The rows come from 4 hidden closed curves, with some noise, and rows from the same curve form a group. Each curve winds through 4 dimensions. The rows are also pushed far along 2 directions, which tell nothing about the answers.
Some rows, each with its group after it:
[  9, -18,   3,   8,  10,   6, -21, -30, -22, -32, -11, -18, -12] -> kiba
[ -5, -18,  -3,   6,   1,  -5,  -8, -11, -12, -16,  -9,  -3, -23] -> mub
[  6,  14, -12,   9,  20,  23,   5, -31,   2, -27,  26,   6,  26] -> kiba
[  2,  -5,  -1,   6,  -5,   7,  -7,  -3, -13,   6,  10,   2,  20] -> Bemig
[-24, -25,   1, -16,  -8, -18, -19,   8, -13,   7, -22,  -2, -40] -> Bemig
[-18,   9,   8,   3, -10,   2, -22,  -9,  -7,  13,  -6,   9,   4] -> Sevu
[-28, -25,   2, -12, -10, -17,  -7,  31,  -6,  33, -33,   5, -31] -> mub
[-17, -29,  10,   0, -17, -19, -17,  22, -18,  24, -40,  -2, -38] -> Sevu
[-6, 28, -8, -3,  7, -6, 17, -7, 15,  9, 17,  0, 21] -> Sevu
[30,  0, -1, -8,  9,  7, 25, 20, 20, -9,  3, -8,  4] -> mub
[ -2,  23,   0,  14,  18,   2,   3, -28,   3,  -7,  -4, -10,   9] -> Sevu
[-25,  -1, -10,  -1,  16,   4, -20, -42, -21, -15,  -5,  -8,   2] -> Sevu
[ 7, 27, -9, -3, 11,  8, 17, -6, 23, -9, 38,  1, 30] -> Bemig
[ -7, -18,   5, -12, -16, -37,  18,  45,   1,  45, -37,  -5, -39] -> Sevu
[ 4, 28,  2, 12,  3,  7,  7, -7, 18, -1, 21,  5, 22] -> Sevu
[ 12, -16,   2,   8,   5,  -6, -10, -19, -18, -24,  -8, -15, -18] -> kiba
[ -7, -15,  -3,   0, -10, -15,  -1,   5, -19,  14, -11,  14, -24] -> kiba
[ -8,  10,   0,  12,   1,  -4, -16, -35, -10, -17,  15,   2,  -4] -> Bemig
[ 23,  -5,  -1,  -4,  10,  10,   9,   2,   8, -21,   4,  -6,   3] -> mub
[ -5,  19,   1,  -1,   6,  13,  -4, -11,  10,   1,  13,   2,  23] -> Bemig
[ 15, -10,  -2,  -6,  -5, -14,  13,  14,   0,   0,   3,  -7, -11] -> kiba
[ 29,   9,   0,   8,  12,  -4,  21, -10,   8, -22,  11, -17,   2] -> kiba
[ -7,  16,   6,  20,   4,  17, -29, -43, -18, -13,   6,   3,  20] -> Bemig
[ 14,  17,   8,  11,  14,  16,  -8, -27,  -2, -16,  -3, -10,  19] -> kiba
[-13,   6, -10,   6,  13,  13,  -3, -20,   6, -22,  18,   2,  10] -> mub
[  0,  14,   1, -19,  -3, -20,  27,  36,  30,  26,  -1,  -2, -11] -> Bemig
[ -9, -23,  -7, -16,  -8, -16,   4,  21,  -4,   9,   5,  -2, -15] -> Bemig
[ 26,  36,  -6,  24,  22,  -6,  43,  -9,  33, -17,  24, -13,  13] -> Sevu
[-17,   0,  -9, -13,  14,   1,   0, -10,  -2,   5,  -6,  -9,   8] -> Sevu
[ -5, -40,   6, -15, -14,  -1, -26,  10, -26,   0, -29,   1, -31] -> mub
[ 16, -20,   7, -21, -10, -24,  34,  65,  18,  37, -32,  -6, -28] -> mub
[  0, -25, -10,  -7,  -1, -13,  15,  17,  -9,   8,  -5,   4, -22] -> kiba
[  6, -12,  -8,   6,   8,  15, -19, -37, -17, -48,  21,   0,  -3] -> mub
[  3, -18,  12,  -8, -12,  -9,  -5,  26,  -6,  21, -38,   0, -25] -> mub
[  8,   9,  -5,  33,  22,  29, -22, -67, -21, -48,  27,  -8,  31] -> Bemig
[ 18,  -6, -13,  -2,  15,   1,  25,   0,   7, -20,  21,  -6,   3] -> kiba

New rows, each followed by its group:
[ 15,  32,   2,  16,  11,  14,   9, -18,  10,  -4,  21,   0,  39] -> Bemig
[  3,   7,  -6,  23,  19,  10,  -1, -35,  -1, -38,  16,  -9,   5] -> Sevu
[-10,  16,  -7,  -1,   8,  12,   3,  -8,  13,  -7,  20,   6,  18] -> mub
[17, 26,  5, -6, -5, -8, 33, 33, 32, 25,  5,  6, 10] -> mub
[ -1,  21,  -1,   9,  23,  24, -10, -37,   7, -28,  12,  -6,  26] -> Bemig
[ 22,  12,   1,  -8,  -3, -21,  54,  58,  29,  48, -15,   5,  -5] -> kiba
[ 18,  11, -11,   8,   6,   3,  10, -26,   6, -39,  41,   3,   6] -> mub
[ 13,   2,  -6,   9,   7,   1,  -1, -30,  -8, -33,  24,  -7,   3] -> kiba
[ -6, -33,  -5,  -5, -11, -14, -13,  -6, -28,  -9,  -1,   1, -28] -> kiba
[  3,  -7,   9,   2,  -9, -14,   2,  15,  -9,  25, -29,   2, -20] -> kiba
[-11, -22,  -5, -17,  -8, -20,  15,  33,   3,  20,  -9,  -4, -20] -> Sevu
[-33,   0,  -6, -12,   1,  -2, -24, -26, -20,   6,  -5,   2,   2] -> Sevu
[-15,  16, -11,  -6,  21,   9,   0, -30,   2, -10,  12,  -6,  23] -> Sevu
[-15,  -4,  11,  -3, -11, -11, -18,   2, -10,  20, -24,   1, -19] -> Bemig
[  2, -14,   4,   9,  -3, -13,  -4,  -4, -20,   5, -27,   1, -28] -> kiba
[ -5,  28, -11, -13,  15,  -2,  26,   2,  22,  13,  14,  -5,  28] -> Sevu
[18, 31,  1,  0, 18, 10, 38, 25, 40, 13,  0, -5, 23] -> mub
[  4, -36,  -1, -22,  -7, -15,   7,  35,  -7,  15, -19,  -8, -22] -> kiba
[ 27,  15,  -5,  15,  20,   4,  24, -15,  15, -33,  16, -10,   1] -> mub
[  4,   6,   4,  13,  -4,   5, -17, -27, -12, -20,   6,   6,  -6] -> mub
[ 30,  29,   5,   9,  13,   3,  27,   3,  23,   1,   3, -10,  21] -> kiba
[-16, -11,   6,  17,   4,  18, -49, -50, -34, -30, -16,   2, -11] -> mub
[-25,  -6,  10,  -3, -19, -13, -21,  12, -11,  32, -28,  12, -23] -> mub
[ -2,  27, -13,  28,  21,  26, -15, -68,  -1, -61,  55,   1,  31] -> Sevu
[ -6,   0,  -9,   4,   8, -15,  10, -14,  -5, -10,   1, -10, -14] -> Sevu
[-22,   6,  -4,   2, -11, -14,   0,   5,   2,  16,   5,  12, -10] -> mub
[ 13,  16,   4,   3,  16,  12,  17,   7,  19,   8,  -5, -11,  23] -> Bemig
[  1,   1,  -5,   1,   6, -12,  24,  17,  16,   6,  -3,  -4, -14] -> mub
[ -6,  21,  -6, -15,  11,  -9,  27,  14,  19,  29,  -9,  -8,  14] -> Sevu
[  0,  -1, -11,  -3,  19,  -1,  21,   2,  10,  -8,   2, -13,   2] -> Sevu
[ -9, -13, -12,   4,   5,   2, -14, -33, -16, -33,  28,  -2,  -3] -> Bemig
[  0, -10,   8,  -7, -19, -21,  19,  54,  15,  39, -15,   2, -19] -> Sevu
[  4,   5,   5,   7,   7,  -6,  14,  13,  12,  11, -17,  -9,  -5] -> Sevu
[ -5,   1,   9,   3,  -8,  -3, -11,   4,  -5,  13, -22,   4, -13] -> mub
[  6, -29,   2, -15, -13, -22,   5,  27,  -8,  14, -17,  -7, -27] -> kiba
[ 13,  -5,  -5,  -7, -10, -10,  13,  13,   6,  -5,  16,   4, -10] -> mub
[ -7,   7,   9,  -1,   5,  10, -13,  -3,   1,  14, -18,  -3,   8] -> Bemig
[  4,   8,   3,  17,   8,  -8,   8, -10,   3,  -5,  -8,  -9, -11] -> Sevu
[ -8,  22,  -6, -11,   9,   1,   7,  -5,  23,  -5,  19,   0,   7] -> Bemig
[ 7, 26,  0, -1, 12, -8, 22,  1, 26, -1,  7, -7,  0] -> Bemig
[ 15,  -9,   3, -10,  -2,   9,  -1,   9,   1,  -7,  -2,   1,   1] -> mub
